The first 6 rows are patterns. Each new row is the sum of 2 different patterns, raised or lowered, with some noise. Before adding, each is slid sideways (what falls off one end comes back at the other), maybe read backwards, and multiplied by a number that may be negative. Names go in the order of the patterns.
Some rows, each with the names of its patterns after it:
| -17.2 |   6.7 |   2.8 |   7.7 |  -9.8 |  16.7 |  -6.7 |  19.3 | -16.9 | -19.1 | -18.5 |   7.8 | -10.9 |  14.0 |  -5.5 |   5.0 |  -1.8 |  18.1 | -19.1 | -12.3 |  -3.0 |   1.1 | -12.2 |  15.9 |  11.1 |  14.1 |   8.0 |  -8.6 |   4.2 |  12.6 |   9.6 |  14.5 |  12.7 |  17.2 |   0.2 |   5.4 | : Q_154
| -16.3 | -10.5 | -11.5 | -15.3 |  -9.2 | -11.5 |   0.3 | -11.9 |   8.1 |  18.9 |   9.5 |   8.7 | -13.0 |   5.2 | -10.3 |   8.1 | -12.0 | -14.3 | -10.7 |  14.6 |  11.7 |   9.7 |   5.8 |  15.1 |   9.9 | -11.4 |  -8.1 |   9.4 |   9.0 |   4.9 | -12.8 | -18.9 |  17.9 |  11.5 | -13.4 | -11.7 | : Q_799
| -12.3 |  -3.6 |   3.8 | -10.2 |  -2.8 |  15.5 |  16.9 |   7.9 |  12.6 |  -5.1 |  -7.7 |  16.0 | -12.0 |  -8.9 | -11.1 |   0.9 | -19.2 |   4.1 |  -5.6 |   0.4 |   6.1 |   0.3 |  14.7 |  16.1 | -11.4 | -12.7 |   3.0 |   8.1 |  18.9 | -11.8 |  -7.0 |  12.6 | -19.1 |   8.1 |  -7.5 |  10.5 | : Q_399
| -17.0 | -13.7 |   4.3 | -10.9 |   1.9 |   9.2 |  -0.7 |  -6.1 |   7.3 |  -5.4 | -10.6 |  -5.3 |   2.8 | -15.8 | -17.0 |   6.4 |  -2.6 |  17.4 |   7.0 |  12.7 |  -3.3 | -12.9 |  17.8 | -11.3 |  -2.3 |   3.9 | -14.3 |  14.6 | -13.0 | -14.8 |  -0.7 |   0.9 |  10.3 |  -0.8 |  -1.6 | -13.9 | : Q_577
|  12.8 |  11.5 | -12.7 |  10.8 |  18.5 |  17.0 |  -5.8 | -15.2 |  -8.8 | -12.0 | -17.6 | -16.6 |   2.7 |   9.5 |   3.7 | -19.0 |  -2.8 |   7.8 | -10.7 |  11.5 |   7.3 | -17.8 |  -3.6 | -18.8 |  -1.5 |   4.2 |  -6.7 | -11.4 | -14.6 |  -8.2 |   4.9 |   4.5 |  10.3 |  -9.8 |  -6.7 |  -5.5 | : Q_209
| -14.1 |   1.8 |   1.1 |  -9.6 |   9.5 |   4.0 | -15.9 |   4.0 |   7.3 | -12.6 |  -2.1 |  18.6 |  -9.8 | -10.8 | -15.4 | -11.1 |   1.3 |  15.0 |  19.2 |   7.6 |  16.5 |   7.6 |  14.5 | -18.6 |  18.2 |  -3.2 |  15.5 | -14.6 |   9.1 | -15.1 |  17.6 |  -0.6 |   0.5 |   0.6 |   2.7 |  17.0 | : Q_292

New rows. What belongs after each?
|  -6.8 |  -9.2 |  40.9 |  -5.4 |  26.8 |   1.9 |  33.3 |  -8.4 |  15.8 |   1.5 | -12.3 |  -2.7 |  44.9 |  23.3 |  34.1 |  17.3 |  14.3 |   9.1 |  31.3 | -13.4 |   7.9 |   1.5 |  28.0 |   2.2 |  28.6 |  15.0 |  25.4 |  21.1 |   6.9 |  33.8 |  40.8 |  10.5 |  14.4 |   6.9 |  22.1 |  29.3 | : Q_154 Q_399
| -26.8 | -11.2 | -13.5 |   4.5 |   9.2 |   2.8 |   1.3 | -10.0 |  -3.8 | -13.4 | -30.6 |  15.5 | -13.7 | -34.3 | -18.3 | -33.8 |  -6.9 |  10.9 | -31.5 | -41.5 | -28.3 | -11.9 | -15.1 | -22.4 |  -0.4 |   8.7 |   0.6 | -38.1 | -23.0 | -30.0 |   2.7 | -37.0 | -38.1 | -31.0 | -18.4 |   3.5 | : Q_799 Q_209
|  23.6 |  -3.2 |  36.9 |  19.4 |   9.7 |   6.3 |  12.0 |   0.9 |  19.2 |   9.9 |  38.9 |  36.8 |  24.7 |  13.2 |  21.5 |  -3.8 |  15.4 |  12.7 |   7.1 |   2.3 |  35.5 |  22.7 |  13.6 |  23.3 |  35.0 |  -4.7 |   4.2 | -10.4 |  -0.6 |   8.0 |  11.9 |  10.6 |  -9.8 |  12.6 |   4.7 |  -3.2 | : Q_154 Q_577
|  3.3 | 20.5 | 16.2 |  1.1 |  1.9 | 33.6 | 41.8 | 52.5 |  5.9 | 32.3 | 22.7 | 47.0 | 20.3 |  2.7 |  2.4 | 57.3 | 38.1 | 53.3 | 29.3 | 51.0 | 48.5 | 28.6 | -1.1 | 20.8 | 37.7 | 35.7 | 47.9 | 33.5 | 46.6 | 50.8 | 52.4 | 28.4 | 24.5 | 44.9 | 27.0 | 36.0 | : Q_154 Q_799
| -15.3 |  -9.9 |   0.6 |   6.1 |   6.3 |   0.0 |   3.4 |  -8.8 | -10.1 | -24.8 | -13.8 |  -2.3 |   5.7 |  -4.1 | -13.2 | -18.6 |   5.4 |  -2.5 | -19.4 | -21.9 |  -8.9 | -25.7 | -26.6 | -14.7 |  -3.0 |  17.6 |   7.2 |  -2.3 |   0.0 | -20.1 |  18.1 | -22.2 | -13.1 | -15.9 | -22.5 |  13.8 | : Q_799 Q_577
|  16.2 |  10.3 |  36.7 |  -9.8 |  -5.0 |  35.8 |  -2.9 |  32.7 |   5.0 |  14.3 |   5.0 |  19.5 |  27.6 |   8.3 |   3.4 |  16.9 |  15.5 |  26.9 |  25.6 |  12.2 |  -8.4 |  12.8 |   9.9 |  -8.3 | -16.4 |  -1.1 |  -3.2 |  25.8 |  13.6 |  23.0 |  32.7 |  25.8 |  20.9 |  14.9 |  -3.1 |  17.1 | : Q_399 Q_209
|  28.8 |  19.0 | -15.2 |  -3.8 |  11.0 |   1.8 |   7.1 |  19.7 |  29.5 |  16.5 |  -0.7 |  -5.3 |   2.1 |  21.8 |  41.5 |   3.6 | -14.3 |  34.6 |  17.5 |  26.8 |  31.5 |   2.4 |  35.4 |  22.5 |   6.5 |   3.1 |   1.3 |   3.1 | -13.1 |  17.5 |  19.9 |  18.2 |   9.0 |  28.0 |   8.1 |  14.8 | : Q_799 Q_577
|  13.1 |   8.7 | -28.6 |  -5.8 | -27.7 | -18.5 |  -5.7 | -11.1 | -27.7 | -19.9 |  -7.7 |   0.8 |  -7.7 |  10.7 |  -5.6 | -20.6 | -13.0 | -12.2 |  -1.3 | -31.2 |   2.4 |  16.6 |  -7.6 |  -8.6 | -20.8 | -20.2 | -10.5 | -36.8 | -14.3 |   4.8 |   0.0 |  -7.4 | -34.3 | -10.6 |  -1.0 | -10.1 | : Q_577 Q_209
| -39.1 |   0.0 |  -4.2 |   0.2 |  -7.2 | -14.6 | -35.4 | -47.1 | -24.8 | -27.1 | -19.5 | -24.2 | -16.9 | -36.6 | -23.6 | -45.8 | -24.3 | -17.3 |  -8.9 | -33.5 | -28.6 | -13.2 | -31.8 | -21.8 | -54.4 | -23.2 | -38.3 |  -9.5 | -22.0 | -18.1 | -33.1 |  -4.9 | -26.9 | -25.7 | -25.2 | -18.0 | : Q_154 Q_292
| -10.1 |  16.6 |  13.8 |  17.0 |  21.1 |  27.1 |   3.5 |   9.1 |  -5.3 |  12.2 |  -7.2 |  33.5 |   6.4 |  16.7 |  17.8 |   8.0 |  13.1 |  31.6 |   8.3 |  33.7 |  12.3 |  30.5 |  10.3 |  12.1 |  23.0 |  21.6 |   9.9 |   4.8 |  25.5 |  19.2 |  21.7 |  30.5 |  10.8 |   7.7 |  13.4 |  -4.5 | : Q_154 Q_577
|  10.5 |  29.5 |   8.0 |  15.9 |  15.2 |  18.8 |  13.8 |   1.5 |  20.0 |  13.9 |  -0.8 |   1.1 |  -9.6 |  -3.4 |  32.8 |  -1.8 |  11.4 |  11.1 |  16.7 |   3.4 |  23.2 |   4.7 |  10.5 |   9.7 |   1.5 | -17.4 | -18.2 |   9.5 |   2.5 |  -6.7 | -10.1 |  21.5 |   4.2 |  24.9 | -22.1 |  10.5 | : Q_799 Q_292
|   6.9 |  -7.6 |   2.5 |   4.7 | -11.5 |   8.3 |  12.8 |  -2.1 |   1.5 | -16.6 |   9.7 |  13.4 |   7.9 |   7.3 |  -3.1 |  15.3 | -15.6 |  -2.6 | -18.2 |  11.1 | -21.5 |   2.4 |  -4.1 |   0.3 |  -5.3 | -12.4 | -16.9 | -15.2 |   5.7 |  20.2 |  17.9 |  12.9 |   3.7 | -12.8 |  15.2 |  10.5 | : Q_209 Q_292
| -38.2 |  -4.4 | -36.2 | -10.8 | -32.2 | -20.5 | -16.7 |   1.3 |  -3.2 |  -3.5 |  -2.5 | -22.6 | -35.6 | -21.2 | -37.0 | -35.4 | -18.8 | -23.2 | -45.2 | -12.0 | -24.5 | -30.7 | -15.7 | -16.6 | -16.6 |  -5.2 | -29.6 | -40.2 |  -6.4 | -14.2 |  -7.2 | -32.3 | -27.9 |   1.3 | -47.0 |  -6.8 | : Q_399 Q_292
|  -3.5 |  -2.3 |  22.6 |  28.3 |  11.6 |   9.0 |  26.8 |  17.5 |  -4.8 |   3.7 |  -4.3 |  29.5 |  -6.6 |   5.4 |   9.8 | -14.0 |  16.9 |  32.7 |  10.4 |  14.0 |   1.3 |  14.6 |  20.2 |  17.7 |  23.4 |  14.1 |  -3.5 |   3.8 | -17.2 |  15.7 |   4.8 |   3.7 | -13.8 |   3.9 |  10.4 |  -5.8 | : Q_399 Q_209
| -21.7 | -25.6 |  -1.3 |  20.9 |  -6.8 |  15.1 |  16.8 |  27.6 |  -0.3 | -29.0 | -21.0 |  -6.2 | -13.7 | -17.8 | -15.8 | -12.5 |  14.9 | -12.9 | -21.1 |  -6.6 | -30.4 |  -5.3 |  -6.8 | -34.6 | -18.3 | -33.3 |  -6.8 |  -9.7 |  -3.3 |   2.5 |  -8.2 |  -6.1 | -12.1 |   3.4 |  -4.9 |  -2.9 | : Q_799 Q_209
|   4.2 | -25.9 | -24.4 |  13.7 |  -8.9 |  12.2 | -23.3 |   8.7 |  -3.0 | -12.1 |  12.8 |  -1.0 | -18.3 |  12.7 |  -2.6 |   7.0 |  17.8 | -10.2 | -15.8 |   2.2 | -16.9 |  -5.2 |  -0.4 |   9.6 | -25.6 |  -0.7 |  -8.0 |  13.8 |  16.7 |  -9.0 |  24.1 |  32.6 |   9.6 | -18.1 | -12.3 |   0.2 | : Q_399 Q_209
|   4.0 | -22.9 | -19.0 | -21.0 | -29.0 | -11.8 | -33.1 | -18.2 | -33.8 | -18.1 | -26.0 | -11.4 | -27.7 | -15.1 | -23.5 | -33.1 | -14.6 |  -5.6 | -32.8 | -20.3 | -15.7 |  -9.4 | -11.5 | -37.9 | -10.9 | -19.3 | -31.5 | -10.0 | -30.9 |   9.7 | -37.9 | -25.2 |  -4.5 | -18.6 |  -8.0 |  -7.3 | : Q_399 Q_577
|  -3.8 | -10.0 | -24.9 |  -4.1 |  15.3 |  27.9 | -21.5 |  -5.7 | -11.8 |  -3.1 | -23.1 | -11.0 |  -5.6 |   2.7 |   8.1 |   1.8 |  14.3 |  29.4 |  13.7 |   4.3 |  -5.8 |  18.3 |  -0.7 |  19.6 | -20.3 | -15.2 | -11.3 |   7.4 |   0.0 |  26.6 |   5.5 |  18.5 |   7.0 |   3.8 | -17.8 |  17.1 | : Q_154 Q_799
| 40.5 | 27.1 | 29.3 | 31.1 | 29.2 | 15.9 |  5.9 | 31.6 |  3.2 | 20.1 | -6.6 | 11.2 |  8.1 | 33.9 | 13.0 | 17.7 | 23.2 | 12.1 | 33.7 | -1.7 | 27.0 |  7.4 | 13.1 | 30.8 |  3.1 | -1.3 | 15.4 | 28.8 | 16.7 |  1.3 | 17.9 |  9.7 |  3.7 |  5.1 | 11.7 | 13.6 | : Q_399 Q_292
|  28.7 |  11.0 |  35.1 |  37.8 |  28.5 |  19.5 |  16.4 | -11.7 |  12.6 |   2.5 |  25.5 |  -3.8 |  38.6 |  16.6 |  25.7 |  26.1 |  34.0 | -12.9 |  -5.5 |  -3.8 |   3.2 |   6.7 |   0.7 |  13.5 |  12.8 |  -4.7 |  -3.6 |  -3.3 |  22.8 |  26.5 |  11.5 |  -0.5 |  24.2 |  17.3 |  34.8 |  11.3 | : Q_154 Q_799
| 27.8 | 33.5 | 12.2 | 32.5 | 26.8 |  5.5 |  1.6 |  6.2 | 29.2 | 18.0 | 38.2 | 18.3 | 11.7 | 18.3 | 11.6 |  4.7 | 23.2 | 17.9 | 17.6 |  1.1 | 25.0 | 15.1 | 18.1 | 13.0 | 11.4 | 12.7 | 30.6 |  9.6 | 20.0 |  9.1 | 21.8 | 27.2 | 30.8 | -6.6 | 28.0 | 10.5 | : Q_154 Q_577
|  20.0 |   9.9 |   4.9 |  31.9 |  18.8 |  18.6 |  -4.6 | -12.2 |   1.6 |   4.2 |  29.0 |   8.8 |  -7.8 |   6.3 |  -1.0 |  -2.8 |  10.4 |  14.7 | -12.9 |  -3.0 |  16.0 | -16.2 |   5.4 |  -3.9 |   8.6 |  16.4 |   9.6 |  23.9 |   5.9 |  24.6 |  -9.7 |  11.6 |   2.2 |  34.0 | -10.8 |  10.1 | : Q_209 Q_292
|   8.0 |  -8.2 |   4.5 |  11.8 |  17.8 |  27.8 |   4.1 |  20.4 |  -8.5 |  17.1 |  -6.1 |   1.9 |   8.6 |  39.5 |  -2.7 |  33.7 |   1.4 |   9.1 |  13.4 |  20.6 | -13.3 |  19.7 |  18.3 |  31.4 |  19.0 |  37.4 |  32.2 |  16.2 |  14.0 | -13.5 |   8.8 |  10.2 |  21.7 |  35.8 | -18.9 |  23.0 | : Q_154 Q_577
|  -3.9 |   0.7 | -16.2 |  10.4 |   4.4 |  -8.4 |  -7.4 |  -6.6 | -15.7 |  -5.1 |  13.9 |  13.2 |   8.0 |   4.5 |   9.6 |  12.7 |   1.2 |   9.5 |   3.2 |  18.6 |  22.4 | -11.1 |   3.0 | -14.0 | -18.4 |  -9.2 |  -5.6 |  16.5 |   8.4 |   6.7 | -23.3 | -12.2 |   1.0 |  -1.4 |   8.5 |  11.1 | : Q_577 Q_209
| -35.3 | -38.1 | -25.8 |  -9.2 | -15.3 |   1.1 | -20.5 |   0.1 |  -9.2 |   6.1 | -14.4 | -13.8 | -21.2 |   7.4 |   6.3 |  19.3 | -11.2 |  -5.1 |   1.7 | -35.3 |   5.8 |  -2.3 |  10.3 |  -4.9 | -26.9 |  -6.9 | -20.2 | -28.7 | -15.1 |  18.8 |  -7.2 |   2.2 | -19.2 |  -6.2 | -11.1 | -12.6 | : Q_154 Q_399
|   7.4 |  19.6 |  -9.8 |  14.1 |   4.7 | -18.6 |  15.0 |   8.7 |  -8.3 |  -7.0 | -26.3 |   2.9 |  -7.4 |   1.1 |  17.5 |   5.9 |  22.9 |   6.7 |  11.7 | -27.9 |   2.2 | -13.9 |  17.1 | -23.6 |  12.2 |  -4.6 |  15.2 |  -4.6 |   5.7 |  -2.3 |  -3.8 |  13.1 |  -9.4 | -10.2 | -12.7 |  -3.3 | : Q_577 Q_292
|  41.7 | -17.8 | -10.0 |  -9.9 |  12.8 |  23.5 |   8.5 |  13.2 |  18.6 |  21.0 |  17.6 |  28.2 | -12.0 |  48.4 |   6.4 |  37.3 |   2.3 |  32.8 | -19.9 |  37.0 |  14.9 |  -1.5 |   4.8 |  -7.3 |  12.7 |   0.8 |  21.6 |   9.6 |   3.7 |  30.2 |   2.7 |   2.4 |   8.0 |  37.3 | -13.3 |  14.0 | : Q_399 Q_292
|  10.5 |  24.7 |  -6.1 |  10.2 | -21.7 | -13.3 | -11.2 |  31.1 |   2.6 |   6.9 |   2.9 |   5.3 |   5.0 |  15.7 | -28.6 |  15.4 |   5.7 |   6.0 |   7.0 |   0.4 |  11.9 |   9.6 |  16.3 |   5.1 |   5.4 |  19.0 |  19.9 |  19.9 | -14.5 |   9.1 |  -2.5 | -18.4 | -16.3 |  26.7 |  -2.8 |  16.2 | : Q_154 Q_577
| 28.7 | 27.7 | 14.4 |  2.4 | 14.2 | 53.7 | 31.0 | 24.4 | 44.5 | 28.8 | 28.6 | 34.2 | 11.4 | 14.2 | 25.3 | 42.2 | 20.7 | 38.1 | 18.2 | 26.0 | 50.2 | 30.2 | 62.6 | 33.9 |  6.9 | 26.7 | 23.6 | 37.0 | 64.9 | 14.7 | 10.6 | 35.1 | 21.8 | 51.4 | 32.3 | 46.5 | : Q_399 Q_209
|  -1.1 |   8.0 |   1.1 |  -0.5 |  11.1 |   1.3 |  -9.1 |  -3.9 |   0.5 |   0.0 |  -0.4 |  -0.1 |   8.4 |  15.7 |  -6.4 |  -4.5 |  10.0 |  -0.5 |   2.6 |   4.2 | -13.9 |  -1.9 | -20.4 |  -5.8 | -16.0 |  12.9 |  -3.2 |  21.7 |   3.9 |   9.2 |   6.2 |  21.7 |  -5.3 | -19.5 | -16.5 |  16.6 | : Q_154 Q_799
|  11.9 |  -1.2 |   8.2 | -13.6 | -42.4 | -18.8 | -35.2 |  -3.2 | -23.3 | -35.7 |   2.2 | -17.0 | -15.4 | -24.5 | -19.7 | -10.3 |  -8.4 |  -4.5 | -11.6 | -22.3 | -29.8 | -11.5 |  -6.5 | -10.3 |  11.7 | -22.8 | -29.9 |   1.5 | -24.3 | -20.9 |   0.3 | -16.2 | -36.2 | -31.3 |   5.8 |   1.5 | : Q_577 Q_209
|  29.6 |  26.8 |   3.7 |  -1.5 | -10.1 |   1.1 |   2.5 |  25.5 | -17.7 |   8.5 |   7.2 |  31.2 |  18.4 |  38.5 |  11.5 |  28.8 |  20.3 |  -7.8 |   1.5 |   3.9 |   0.8 |  23.6 |   9.6 | -10.3 |  15.4 |   1.1 |   8.5 |   3.5 | -18.4 |  17.6 |  -8.9 |   2.5 |  -7.1 |   8.4 |  12.6 |  -4.4 | : Q_799 Q_399
| -14.7 | -12.8 | -12.6 | -18.6 |  -6.1 | -28.1 | -30.3 | -25.0 | -16.2 | -28.5 | -24.3 |  -8.0 |  -6.5 |  -5.3 | -19.8 | -29.0 | -22.7 | -25.3 |  -3.6 |  -8.7 | -10.5 | -33.1 |  -8.7 |  -8.5 |  -5.1 | -16.1 | -39.5 | -44.6 |  -5.8 | -35.7 |  -8.9 |  -5.4 | -19.7 | -34.4 | -12.4 | -21.1 | : Q_154 Q_209
|  -4.1 | -10.6 | -18.3 |  -7.8 | -26.4 | -16.0 |  13.2 | -16.6 | -22.8 | -24.3 | -28.7 | -14.9 |  -6.4 |   5.9 |  -6.3 |  20.5 |  -5.3 |   2.9 | -28.5 |  13.4 | -22.8 |  10.5 | -32.8 |  15.8 |   0.3 |  25.1 | -11.3 |   4.3 | -19.1 |   0.0 |   1.6 | -15.6 | -17.1 |   9.5 |  -1.2 |   4.0 | : Q_154 Q_292
|  -0.9 |  -7.5 | -19.5 |   9.0 |  19.0 | -25.3 |  21.4 | -23.7 |  17.7 | -14.2 |  28.0 | -17.7 |  11.1 |  13.3 |  15.1 |  -6.1 |   0.0 |   6.6 | -10.1 |  -6.0 | -10.1 | -25.7 |  -1.4 |  26.2 |   7.3 | -14.6 |  19.4 |  -2.3 | -12.9 |   1.5 |   2.2 |  -9.4 | -15.5 | -13.8 |  -4.4 |  22.2 | : Q_399 Q_292
|  23.2 |   8.0 | -19.5 | -17.5 | -35.2 | -23.0 | -35.0 | -25.4 | -28.9 |  -7.7 | -33.1 | -19.4 |  -9.9 |  21.5 | -31.7 |  -8.4 | -19.6 |   0.8 |   0.7 | -14.5 | -23.1 | -13.8 |  17.2 |  -3.9 |   1.3 |  12.1 |  -2.8 | -23.5 |  -8.7 | -22.6 |  -8.1 |  -7.2 |  -1.0 | -37.4 |   8.3 |   9.1 | : Q_799 Q_292
|   8.7 |  -6.7 | -16.4 | -32.8 | -29.2 |  -5.1 |   4.9 |   7.0 | -15.0 | -13.3 |   8.1 |   6.0 | -38.8 |  -7.4 | -25.2 |  -7.1 | -34.2 | -17.3 | -31.3 |  -8.4 | -12.6 | -20.0 |  -7.1 |   1.6 |   7.0 | -19.1 | -23.1 |  -7.4 | -30.9 |   0.6 | -16.9 | -39.3 | -17.2 |   3.0 | -13.5 |  -7.5 | : Q_799 Q_292
|  -8.3 | -21.6 | -14.4 | -12.6 |   0.9 | -21.1 |  -5.1 |   6.6 |  15.9 |  17.6 |  22.1 |  -6.2 | -21.7 |  14.0 | -15.6 | -17.2 |   7.9 | -21.5 |  17.2 | -28.3 |  -0.8 |  -9.7 | -12.3 |  22.6 |   1.8 |  -1.3 | -24.9 | -26.3 |   2.7 |  13.9 |  -9.4 |   2.3 |   2.3 | -10.1 |  -4.4 | -17.6 | : Q_399 Q_577
|  -2.2 |  13.9 |   2.6 | -13.3 |  15.0 | -15.5 |  27.2 |  14.8 |   1.4 |   5.3 |  -0.1 |   5.2 | -13.6 |  24.2 |  28.5 |   5.9 |  20.0 |  -1.9 |   6.4 |  -8.6 |  -4.6 | -15.5 |  10.1 |  -1.5 |  14.4 |  -7.2 |  22.3 |   5.6 |  20.7 | -13.2 | -14.7 | -23.9 |  18.6 |  -6.0 |  31.6 |   3.1 | : Q_154 Q_577
|  -1.8 |  31.2 | -27.6 |   5.2 | -15.9 |  15.8 | -18.1 |  23.5 | -22.1 |  19.9 |  14.6 |  13.3 | -16.0 |  -6.7 |  -0.6 |   4.2 |  -8.0 |   7.2 | -14.3 |  10.2 |   9.0 |  -1.9 | -20.5 |   0.6 | -11.3 | -25.7 |  -1.5 |   9.1 |  21.0 |   4.2 | -10.5 | -20.0 | -28.4 |   4.9 | -16.4 |  -3.1 | : Q_154 Q_292
|   6.3 |   6.1 |  -2.6 | -16.5 |  14.7 |  23.5 |   1.0 | -18.5 | -12.3 | -12.7 | -10.9 | -18.6 |   8.0 |  28.1 |  29.1 |   4.5 |   3.6 |   9.0 |  24.1 |  -5.9 |  -7.4 | -14.6 |   7.7 |  17.2 |  10.3 |   5.6 |   3.0 |   9.1 |   8.5 |  16.8 |  18.6 |  -0.7 |  12.1 | -19.2 |  -0.1 |  26.9 | : Q_799 Q_209
|  -2.8 |   2.6 |   5.9 |  -0.8 |  -2.9 |  -3.5 |  -9.0 | -17.5 |  13.9 |   2.8 |  14.3 | -16.1 |   0.5 | -12.6 |  25.3 | -12.8 | -14.4 |  -6.0 |   2.1 |  27.7 |  13.1 |   8.9 |   1.3 |  18.1 |   8.7 |   1.3 |  24.9 |   9.0 |  21.6 | -24.3 |  -7.9 |  14.1 |   2.1 |  11.5 |  -1.2 |  -6.5 | : Q_799 Q_399
